There are 4 ways to turn a row about zero (a turn may also mirror it). The second row of each pair is the first, turned, with some noise. The first 28 pairs use one turn. New pairs use 2 turns, one after the other, and a turn may come again.
Known pairs, each followed by its turns in order:
[15.7, 23.6, 21.6, -17.9, -24.7, 4.6]
[-13.4, -31.0, -6.8, 11.5, 26.8, 13.2]
M

[-28.8, -13.0, 1.6, -1.4, -1.7, 16.8]
[-13.2, -18.1, -5.7, 23.8, 8.7, 7.5]
N

[-4.3, 3.8, -12.6, 8.1, -18.8, 3.4]
[11.8, -1.6, 9.3, 1.5, 15.1, 0.0]
N

[22.8, 8.1, 34.8, -19.7, -17.8, -3.1]
[-17.1, 16.4, -28.7, -1.0, 12.6, 27.8]
W

[-27.2, -25.5, -25.3, 56.7, -12.0, -30.1]
[23.9, 33.0, 35.2, 28.7, -5.3, -54.2]
W

[-1.9, -6.8, 15.1, -18.9, 33.0, 9.7]
[-26.6, -8.8, -19.2, -7.4, -25.6, 9.3]
N

[-13.1, 14.6, 1.4, 17.8, -8.9, -8.9]
[-9.2, 13.6, -12.2, -10.8, 13.6, 0.0]
M

[-1.7, -9.4, -6.3, -2.0, 5.4, -4.2]
[5.6, 2.7, 7.0, -3.7, -7.7, -0.2]
M

[-28.9, 11.5, 4.5, 11.0, 16.7, -1.3]
[29.1, 6.1, 0.0, -15.3, -10.5, 6.7]
B

[5.4, -4.4, -16.6, 17.6, -20.9, 24.9]
[-17.0, 12.1, 8.6, -7.9, 0.8, -34.7]
B

[23.2, 8.4, 5.1, 3.2, 3.7, 8.5]
[5.9, -6.8, -16.8, -18.3, 7.3, -1.5]
W

[-15.2, 6.3, -45.9, 2.2, 28.6, 8.6]
[35.0, -14.6, -20.1, -0.2, -12.1, -33.7]
B

[19.5, 0.0, 7.5, -4.6, 2.1, -6.8]
[-9.1, -5.2, 7.3, 17.3, 2.7, 8.7]
B

[-6.7, -32.2, -20.5, -18.5, 13.0, 10.4]
[-0.8, -2.8, 17.0, -12.1, -42.3, 10.7]
W

[-4.5, -21.0, -23.0, -20.7, -8.7, 7.5]
[12.2, 3.2, -15.6, 19.2, 1.9, 31.8]
N

[-3.5, 33.1, -15.2, -0.9, 22.8, 1.4]
[27.1, 8.8, -15.8, 18.5, -15.2, -7.0]
B

[11.3, 26.0, -6.5, 29.6, -16.0, 9.4]
[-1.9, 5.2, -40.7, 3.3, 13.2, 1.4]
M

[-16.1, -9.5, 11.3, 7.2, 9.4, 8.4]
[-11.2, 14.9, 8.8, 4.6, -8.3, -10.6]
M

[-32.4, 19.6, -34.8, -9.9, -15.0, -6.7]
[-19.5, -28.2, 8.9, 35.2, -11.6, -22.0]
W

[10.8, 4.5, -4.0, -6.9, 2.3, 9.9]
[3.8, -2.5, -9.0, -12.5, 1.9, 7.6]
N

[8.8, 32.1, -8.7, -11.8, 25.2, 12.2]
[-3.8, -36.6, -7.8, -20.7, 11.1, 1.2]
W

[4.3, -9.1, -20.4, 22.9, -20.2, -22.3]
[12.0, 29.3, 27.2, 10.6, 17.9, 2.6]
N

[-18.4, -4.6, -10.9, 13.1, 0.5, 19.8]
[14.8, 10.2, 3.2, -19.5, 0.2, -22.8]
B

[-18.0, -19.1, -11.3, 6.3, 17.4, -19.1]
[-5.2, 6.5, 36.0, -2.5, -8.3, -12.8]
W

[-0.8, 23.0, 45.5, -6.6, -2.7, 23.7]
[-33.7, -17.5, -1.3, 32.7, 25.0, -7.7]
M

[-0.5, 30.1, 20.9, -4.0, -36.0, 2.5]
[-24.9, 41.4, -8.2, 5.9, -8.3, 14.7]
B

[-16.0, 2.0, -32.9, -1.6, -28.0, 2.2]
[27.1, 23.5, -5.9, -1.4, 11.8, 31.3]
M

[17.4, 3.2, -3.6, 14.2, -0.3, 13.2]
[-3.2, 3.2, 0.5, -19.3, 19.1, 4.6]
N

New pairs, each followed by its turns in order:
[-21.5, 23.1, -18.0, -35.2, -13.6, 10.7]
[-11.1, -15.3, -18.0, 17.5, -19.9, -39.6]
M M

[-18.5, -6.2, -18.1, -44.5, 6.1, -14.0]
[-8.4, -16.3, -6.2, 39.9, 16.8, -16.7]
W N

[-1.0, 7.8, 32.2, -10.1, 1.4, 31.9]
[-17.4, 4.4, 25.6, -0.4, -30.2, -17.6]
N W

[-10.3, 19.0, -6.8, -8.0, -11.5, 19.5]
[6.7, 12.5, 5.2, -22.3, -22.6, 6.3]
N W

[-2.1, 12.3, -0.6, 9.8, -26.5, -2.9]
[21.1, 0.5, -11.7, 2.1, 7.5, -20.9]
M B

[-24.1, 2.2, 3.1, 30.5, 7.5, -21.4]
[-39.3, 2.7, 2.0, -12.7, 6.6, -13.5]
N M

[-28.6, 1.2, 12.6, -4.1, 6.6, 7.2]
[25.1, 8.1, 2.4, 1.1, 5.7, 13.7]
W W

[-8.6, -23.1, -29.6, 23.9, 21.7, 21.6]
[-22.6, -33.4, 6.6, 15.2, 7.1, 33.2]
B B

[-2.7, -10.6, -17.6, -4.4, -7.3, -15.0]
[-7.9, 4.9, -5.7, -13.4, -16.6, 11.1]
W B

[9.3, -28.7, 4.8, 12.6, 5.4, 8.0]
[23.0, -1.5, -16.2, -19.3, 3.4, -12.0]
W N

[17.2, 12.9, -11.9, -14.5, -12.2, 5.0]
[5.8, 25.3, -15.8, -19.7, 6.8, -3.3]
B M

[-28.9, 26.8, -9.7, -10.4, -13.9, 2.3]
[-12.2, 6.7, -26.6, 16.0, -22.0, -19.0]
B B

[-13.5, -4.3, 47.5, -0.9, -11.8, 43.9]
[-13.8, -44.6, 6.4, -25.0, 36.7, 20.1]
B W

[-8.1, -22.3, 20.8, 25.0, -4.2, 2.1]
[-0.4, -5.4, 30.5, 8.6, 20.4, -8.9]
N W

[-1.1, 9.1, 1.4, 19.9, -6.2, 0.1]
[-7.7, -13.8, 9.4, 2.8, -6.9, -9.6]
M W

[-3.5, -9.1, -16.5, 20.5, 17.5, -16.3]
[6.0, 29.0, 4.1, -9.7, 9.1, 16.4]
N B

[3.2, 37.1, -14.0, 30.5, -16.3, -28.0]
[-24.2, 11.8, -23.6, -0.9, 24.9, 44.1]
B M

[-29.0, -4.7, 13.0, -18.0, 19.0, 8.1]
[15.3, 17.5, 12.1, 23.6, -19.7, -8.6]
N W

[-44.9, -11.0, 6.0, -3.3, -6.4, -27.0]
[-15.2, -14.3, -17.3, 5.3, -41.4, 20.9]
B W

[14.5, 9.1, -24.2, 32.9, 11.4, 11.0]
[34.9, 13.5, 14.9, -11.0, 9.0, 19.9]
M N

[-15.5, 11.3, 14.4, -26.6, 3.8, -20.8]
[-2.7, 28.1, -18.9, 17.0, -5.3, -18.5]
N W

[-22.2, -16.2, -5.2, -22.4, -11.9, 7.4]
[2.5, -6.0, 24.2, -3.5, -7.8, -29.0]
N B

[4.7, -13.0, 20.9, -7.6, -1.5, -26.3]
[-6.0, 6.8, -9.9, 19.2, 18.3, -25.6]
N W

[6.1, -6.7, -1.5, -1.5, -8.3, 23.2]
[2.7, 12.1, 12.4, -6.1, -6.1, -16.2]
M B

[-0.8, -1.3, 18.8, -15.6, 19.0, 0.2]
[14.9, -14.9, -1.2, -22.6, -2.3, 6.3]
B W

[-8.5, -24.2, 10.1, -13.5, 18.3, 10.2]
[-15.8, -7.5, 5.0, 29.2, 3.3, 7.7]
W M

[18.7, 36.1, 9.6, -7.0, 15.1, 8.2]
[2.7, 0.9, -42.7, 4.6, 3.1, -20.1]
B M

[-0.4, -5.8, -8.9, 7.4, 8.0, 13.4]
[-14.7, -3.0, 6.4, 11.0, 4.3, -0.7]
W B

[-24.4, -9.4, 10.1, 17.1, 17.7, -0.3]
[5.1, 11.4, 21.0, 9.9, 18.6, 19.0]
W B

[-2.7, 9.0, 25.3, -1.8, -15.6, -11.4]
[0.6, -28.5, -5.0, -5.4, 10.1, 3.8]
B N

[-5.4, 0.7, -47.0, 63.4, -2.3, 6.7]
[-27.8, 52.3, -15.7, -27.7, 25.1, -35.1]
W W

[2.2, 4.0, 2.9, -20.9, 17.7, 8.0]
[-3.5, 1.6, -10.0, 13.1, -25.2, -4.2]
N W

[17.4, 11.1, -1.9, 28.1, 16.2, 13.2]
[-0.7, -8.9, 36.3, 9.4, 11.8, -9.3]
N M

[-12.7, 1.6, 37.9, 14.3, -7.3, 21.2]
[15.5, 28.3, -15.3, 20.8, 15.7, 18.2]
B B

[4.6, 14.9, 4.2, 17.7, 8.1, 18.0]
[13.8, 13.6, -11.9, -19.9, 0.7, -4.0]
M M

[-19.0, -15.6, -13.1, -9.2, 32.2, 18.7]
[-0.2, -33.7, 3.8, 30.7, 10.0, 1.2]
B B

[25.5, 19.6, 50.5, -32.3, 9.0, -14.9]
[7.4, -39.6, 14.9, -51.1, 18.9, 14.8]
M B

[14.9, -5.9, 16.6, -20.4, 10.4, -0.8]
[10.3, 3.5, 14.9, 25.6, 9.6, 4.3]
W M

[2.5, 6.9, -3.1, 4.7, -30.2, -15.3]
[0.7, 6.6, -10.7, -22.5, 19.3, -11.7]
N W

[11.2, 7.7, -39.9, -1.0, 38.6, -6.1]
[-12.8, -16.5, 41.8, -22.1, -3.2, 20.7]
W M

[0.5, 22.3, -27.8, -14.4, 25.0, -1.6]
[4.9, 1.6, -41.4, 6.6, 17.4, -2.3]
N N

[-23.9, -18.4, 23.3, -15.8, 8.2, -7.4]
[-6.6, -16.8, -6.3, 14.0, -9.9, -37.5]
M N

[9.2, -0.9, 14.9, -22.7, 3.0, -1.6]
[19.9, 1.2, 6.2, -4.3, 2.5, -17.1]
B B

[-17.2, 13.5, -1.8, 20.2, 6.7, -0.9]
[-24.1, -1.1, 15.0, -3.0, -4.9, -6.4]
N M

